The same things were measured in two ways. Each way mixes the same 3 hidden numbers, adds some noise and spreads widely along 3 directions of its own, which tell nothing about the thing.
Some things both ways: the first way, then the second way.
[ 13   0  -7   2  -3  -3 -15  10 -11]
[ 2  5 15  9  7 -3 -8 -9]

[  4  11  -5  15  -5 -11 -10  14  -5]
[ 0 16 10  4  5 -2 -8 -5]

[ -2  -9  21  14   0 -10  10  -4   4]
[-15  13   4 -24 -16   7  22  12]

[ 11  -4  14   8  -6 -11  -5   7  -9]
[-5 30  7 -7 -3 -5  2  5]

[-10  -4   8  -2  -1  -6  18  -6  -7]
[-19   2  14 -20 -24   2   5  -1]

[  2 -15 -10   2   7   8  -7  -2   7]
[ -3 -16   0   0 -10   1  -9   3]

[  0   1   8  28  -3 -11   4   7   6]
[ -4  21   6 -15  -6   6   9  15]

[  3  -2  -7  -3   4   1  13 -10  -4]
[ 2 -1  8 -5  2  5 -4 -4]

[ 17 -19 -13 -15   8  13 -12  -7  -4]
[  5  -1   2  -5   0   2 -25  -5]

[ -9  -2  10 -10   3  -3 -25 -12   7]
[ -9  -7 -12   1  -8 -15  12 -16]

[-5 -8 -7  4  0  0  3  5 -2]
[  7 -17 -21   9  -2  -3 -13  13]

[-4 -5 -9  8  3  1  0  2  2]
[ -1  -5   1 -12  -6   3  -5  -1]

[  4  -2  -7   4   5   2 -13  -5   6]
[10 -3 -5  9 10  1 -2 -6]

[ 10  -4 -11  -5   3   4 -15   0  -4]
[  1  -3   3  18  -1  -6 -21  -5]

Other things, the second way, with their names:
J_878: [ -6  -1   9  15  10  -8  10 -19]
J_202: [  1   3   2  -1   5  -5   6 -15]
J_495: [ 4 -6 -7 -1  5  5 -1  5]
J_172: [  7  -8  -1   0  -4   1 -23   0]
J_196: [  9 -18  -9   7  13   6  -5   4]
J_299: [ -1 -20 -13  -7 -11   5   0  12]
J_892: [  5 -16  10  -1  16  15  12  -1]
J_476: [ 9 19 13 -5  8 14 -3 12]
J_640: [  4   3  -8 -22  -3  13   7  12]
J_975: [  1   9  -7 -14  -6  13  14  21]
J_51: [ -5   9  16  28   2 -11 -24  -7]
J_792: [ 2  7 -6 -6  3  2  7  5]
J_224: [  1   0   6 -13  -4  10  -3   9]
J_833: [ 7 -7  3 13 11  5 -2 -1]
J_869: [  4  -3   6   9   1  -5 -23  -5]
J_256: [  6  -8 -17  -3  -4  -2   2  11]
J_381: [ -3 -14   2  -1  -8   2  -5  -1]
J_610: [  2   7   9  12   7  -7 -17 -14]
J_890: [  0  14  -2   2  -4  -1 -18  12]
J_913: [ -9   3   0 -12  -9  -8   3 -14]
J_741: [ 11 -15 -21  -2  10   5 -11   6]
J_561: [ -5  -5   5 -19 -13  12   4  16]
J_9: [  7  16   2  15   5  -4 -30   6]
J_383: [  5  -4  11   7  23   3   4 -25]
J_253: [  5  -8  11   1   3  10 -15  -3]
J_314: [-12 -23  -3  -3  -8   6  35   3]
J_632: [-4 -2  1 -6 -4  3 11  0]
J_710: [  0  -8 -21   5   1 -12   9  -2]
J_108: [ -5 -22  -6   2  -5   1  12  -4]
J_133: [ 9 20 -7 14 14 -5 -7  2]
J_235: [  5 -15 -11  -1  -8  -3 -19   3]
J_753: [ -1  -3  -8 -26 -15  10  11  11]
J_348: [-10   7  11   7  -8  -3   3   1]
J_510: [-10  -3   3   6  -6  -3  12   4]
J_438: [ 5 -6 14 10 14  8 -5 -2]
J_531: [ 1  4  7  4  0 12  0 18]
J_13: [  8  -3  -8   4   2  -3 -16   5]

Some of these things the first way, each followed by its name:
[-8 11 -2 -2  1 -7 -2 -7 -3]  J_202
[ 16 -10 -14  -2  -2   3 -18  17 -11]  J_869
[ -8  -3  10  -3  -1  -5 -19  -1   2]  J_710
[ 12 -14   5  13  -1  -5  23   3  -8]  J_531
[  3   8   3   8  -2  -8 -33   5   3]  J_878
[-16  -4  -6  10   9   2  16 -15  14]  J_299
[  4   7   2  12  -7 -12  -6  13  -9]  J_133
[ -9 -12  21   6  -1  -8   8  -4   1]  J_314
[  3  -6 -17  -8  -2   2   9  10 -18]  J_172
[ 12  10 -12   7   3  -1 -16  -1  -1]  J_51
[ 15  -4 -12   7   0  -1 -10  11  -8]  J_9
[  1   3   6   7   3  -7   1 -11   3]  J_348
[  1 -17   1  14   1  -1  16   5   1]  J_561
[11 -7 -5  7  0 -1 -9  8 -3]  J_833
[  3  -6  14  12  -1  -7 -15   6   4]  J_510
[ 18 -11 -10   3   6   5  -6  -4   2]  J_438
[ -5 -21   9  -4   3   1  22 -10  -4]  J_753
[ -5 -10  18  17  -1 -11  27  -3  -2]  J_975
